All rows are made from the same 11 directions, up to rounding. Whole rows:
[[ 0.91  0.22 -0.03  1.82 -0.64  0.35 -0.25 -0.14 -2.02  0.22  0.68 -0.38
  -0.44 -0.25  2.63  0.01  0.11]
 [ 5.28 -1.15  3.17  3.80  2.10 -1.72 -2.91  3.89 -0.82  3.41  0.77 -2.68
   1.77 -2.45  1.70 -2.12 -3.22]
 [ 2.15  1.38  0.68  0.48 -1.72  1.38 -2.96 -0.58 -1.67 -3.17 -0.06 -0.69
  -0.69 -0.69 -0.95  0.58 -0.58]
 [ 2.92 -0.96  0.93  1.45 -2.67  0.75 -1.03 -1.55 -0.12 -2.43 -3.58  0.89
   1.55 -1.58 -0.94  0.49  0.69]
 [ 0.39 -0.98  3.24  2.51 -4.83 -0.59 -1.65  3.65 -0.54 -2.60  1.76  2.11
   1.74 -4.77  4.08 -1.12 -1.31]
 [ 0.20 -1.73 -2.73 -1.47 -0.86  2.57  0.80  0.03  0.45  5.49  0.96 -2.68
  -0.24  2.35 -0.87  1.10 -0.22]
 [ 2.01  0.23  0.14 -1.57 -0.40  0.95 -1.58 -0.12 -0.72 -2.28  0.22 -0.17
  -1.18  1.56 -0.97  2.17  1.14]
 [-0.78  1.26 -1.27 -0.46  0.81  0.65  0.66 -2.83  1.44  2.61  0.55 -1.37
  -0.86  1.20 -1.74  0.73 -1.50]
 [ 0.93  3.16 -3.06 -0.24  0.41  1.53 -0.52 -7.37 -0.73 -0.12  2.55 -2.53
  -3.16  2.18 -0.95  4.58 -1.57]
 [ 1.53  1.54  2.78  4.11 -0.82 -1.12 -0.71 -1.73 -0.69  0.08  1.59  0.62
  -1.80 -1.28  4.37 -0.32 -1.68]
 [ 1.27  0.09 -0.31 -2.06 -1.10  1.40 -0.55  3.93  0.37  0.81  0.14 -0.94
   3.79 -0.88 -2.29  1.62 -0.47]
 [ 1.52 -3.68 -2.56 -0.97 -5.11  3.11  1.35 -1.72  0.54  2.17  1.77 -1.58
  -2.40  1.64  0.77  3.97  1.61]
 [-3.28 -0.69  0.28 -2.31  4.24 -2.55  1.22  4.72 -0.02  1.26  1.57  1.67
   1.04  1.38  2.11 -1.91  1.15]
 [ 0.50  0.70  0.87  1.15  0.83 -0.22  0.94 -1.03  0.06  1.90 -0.49  0.55
  -0.80  1.47  1.77 -0.01  0.42]]

The start of a row, then its end:
[-1.78 -3.79 -1.14 -0.43 -0.95 -0.49  1.80 -3.44  3.53  2.77 -1.64  0.87
 -0.69  0.51] -> [-0.75 -0.83  0.00]
[-0.02 -3.45  0.38 -0.42  1.37 -0.87 -1.23  0.97  0.39  0.04 -0.97 -0.48
 -2.37  0.87] -> [-0.99 -3.13  0.76]
[-5.26  3.89 -2.30 -0.22  1.26 -1.38  1.04  2.40 -1.60 -3.27  3.16 -0.73
  3.36 -5.01] -> [-1.13 -1.17 -2.53]
[ 2.84 -0.21 -0.97  0.76 -1.93  0.97  3.27 -4.96  2.34  2.27 -0.70 -0.50
 -0.61  1.31] -> [-0.36  5.34  0.87]
[ 1.13 -1.73 -0.88  0.62 -0.14  1.01 -0.84  0.83 -0.73  3.50 -0.51 -1.57
  1.22  0.21] -> [ 0.49 -1.15 -0.80]
[ 4.56  1.73  1.62  3.62  0.48 -0.20  1.15  2.43 -2.68  0.85 -0.86 -0.72
  2.61 -1.25] -> [2.89 1.62 0.84]
[-0.73 -1.54 -0.11 -0.42 -0.38  0.80 -2.58  1.21 -1.33  0.94 -2.07  1.11
  2.29  0.21] -> [ 1.09 -3.12 -0.30]
[ 1.72  2.42  0.53 -1.02  2.29 -0.87 -1.49 -2.13 -0.48 -2.65  0.88  0.34
 -0.88  1.51] -> [-0.30  2.80 -0.08]
[ 2.14  2.34  0.53  0.53  1.44  0.32 -2.10  0.41 -1.00 -0.14 -1.38 -1.04
  2.78 -0.88] -> [-1.79 -0.14 -1.71]
[ 1.18  1.50 -2.32 -1.21 -3.59  4.05 -0.81 -3.09 -1.53  1.99  1.22 -0.49
  0.25  2.73] -> [1.70 4.39 0.03]
[-2.51  0.52 -1.81 -1.64 -0.75  1.09  1.52  1.67 -1.00 -0.55  0.25  0.44
  1.07  0.26] -> [-0.13  0.27  1.48]
[ 2.17 -4.84  0.42 -0.15 -3.63  1.97 -3.52 -3.49 -0.36  0.17 -2.79  1.85
 -2.31  2.83] -> [ 2.35 -0.89  1.54]
[ 2.48 -0.58 -0.77  2.63  0.35  0.75 -0.84 -2.24 -0.67  3.98 -0.95 -2.43
  0.61 -0.20] -> [ 0.42 -0.70 -1.98]
[ 2.97 -5.15 -1.25 -1.98  0.40 -0.78 -5.20 -4.07 -0.87 -2.01 -2.12  1.93
  1.57  1.58] -> [1.81 1.17 0.27]
[-2.34 -0.67  0.36 -0.33 -2.25 -0.35  0.83  0.01  1.18 -3.18 -2.10  2.47
  1.40 -2.23] -> [-1.10 -1.25  0.83]
[ 1.70  0.01  0.43  0.62  1.68 -0.66  1.97  0.92 -0.66 -1.37 -1.94 -0.24
 -0.78  0.71] -> [-0.97  0.46  2.75]
[ 0.62 -0.12  2.48  1.58 -1.67 -0.43  1.07  0.36  3.24  2.20  0.58 -0.20
 -0.75 -1.44] -> [-0.62 -0.32 -1.72]
[ 1.17 -2.00  1.51 -0.02  0.38 -1.45  0.29 -2.22  3.26 -0.53  0.12 -0.24
 -3.93  0.68] -> [-1.97  0.37  0.05]
[-1.99  2.03  0.87  1.46  1.93 -1.71  2.02 -0.48  1.62  3.63  0.64  0.91
  1.85 -0.72] -> [ 1.86 -0.89 -2.10]
[ 2.18 -0.01 -1.56 -0.93  1.03  0.69 -0.65  2.48 -2.17  2.63  2.60 -1.72
  2.53  0.88] -> [ 2.24  2.91 -0.38]
[-0.76 -1.23 -0.91 -1.36 -1.07 -0.16 -0.30  2.83 -0.44 -2.76  1.10 -0.36
  1.21 -2.18] -> [-1.27  0.22  0.32]
[ 0.97  1.22 -0.67  2.67  1.64 -0.52  1.62  0.45 -2.50 -0.81  0.65 -2.41
 -1.81 -0.93] -> [ 0.30 -0.41  0.78]
[ 0.60 -0.11  0.65  0.17 -0.55 -0.36 -0.67  1.88  1.03  1.31  2.78 -1.39
  0.50 -1.69] -> [-0.10  0.55 -2.31]
[ 5.68 -0.98  0.67  2.21  0.71 -0.42  0.79 -1.70  0.09  3.20  0.95 -1.85
 -0.87  1.31] -> [2.29 4.01 0.08]
[-0.30 -0.17 -1.31  0.60 -0.09  0.19  2.17 -0.08 -1.82 -1.19  0.06 -0.15
 -1.28  0.51] -> [1.30 0.85 2.49]
[-3.78  2.16 -2.25 -2.04  3.32 -1.05  1.46  0.82 -0.76 -2.50  0.55 -0.42
  0.34 -0.28] -> [-2.70 -0.77  0.57]
[-1.43 -3.19 -1.41  0.85 -0.21 -0.54  0.99 -2.14  0.39  0.94 -0.02 -0.50
 -2.78  0.24] -> [ 0.75 -1.77  0.57]
[-2.49 -1.45 -0.92  2.84 -0.57 -1.70  1.92 -0.75 -3.82 -3.20  1.88  1.76
 -3.11 -0.84] -> [ 6.81 -1.27  2.77]
[ 0.59  2.46 -1.16  0.86  3.40 -0.49  2.06  0.98 -2.27 -1.29  0.02 -2.37
 -1.12  0.26] -> [-1.68  0.35  1.51]
[-1.43 -0.34 -2.20  3.64 -0.65  0.01  2.91 -1.10 -4.84 -2.68  0.57 -0.67
 -3.75 -0.61] -> [ 4.18 -1.22  3.36]
[-1.50 -3.76 -4.29 -0.45  2.32 -2.01  0.18  1.26 -4.34 -1.69  4.27 -1.40
 -0.83 -0.59] -> [4.59 0.48 1.48]
[ 0.44  0.66  1.12 -1.11  3.04 -1.80 -3.09  5.61 -1.72 -1.09  3.48 -0.99
  1.74 -1.42] -> [ 0.80 -0.96 -1.91]
[-3.43  1.17  1.21  1.71 -6.71  2.41  0.94 -1.48  2.51  2.33  1.74  1.14
 -1.21 -1.97] -> [ 1.46 -1.16 -2.58]
[-1.20 -1.96  0.49 -0.65  1.49 -1.41  1.62  0.90  0.53 -0.28 -0.76  1.47
 -1.73  1.56] -> [ 0.95 -1.18  2.48]
[-1.38  0.14 -0.57  0.45  0.47 -1.04  0.38 -3.85  1.84  0.34 -0.91  0.74
  0.60 -0.85] -> [-0.73 -0.32 -1.59]
[ 1.35 -2.50 -1.98  1.03  2.24 -0.83 -2.00 -4.25 -1.90  0.90 -0.65 -0.76
 -1.08  1.45] -> [ 2.22 -0.61 -0.28]
[ 0.02  1.44  1.94  1.33 -2.27  0.03  0.82  2.04  0.34 -1.43  0.74  0.68
  0.44 -2.27] -> [ 0.52  0.20 -0.24]
[ 0.13  0.96 -1.40  1.06  0.28  1.33  2.72 -0.36 -0.71  1.56  2.27 -3.71
 -5.24  1.61] -> [-1.28  0.72  1.10]
[ 0.10 -0.94  1.15 -0.07 -0.06  1.96 -2.63  0.80 -1.40  4.30 -1.53  0.93
 -0.80  3.86] -> [ 2.97 -3.31  0.28]
[-2.39  0.31  0.51 -1.56 -0.54 -1.47  2.89 -0.72  2.63 -0.03  1.81  3.06
  0.31  0.54] -> [2.16 2.80 0.79]
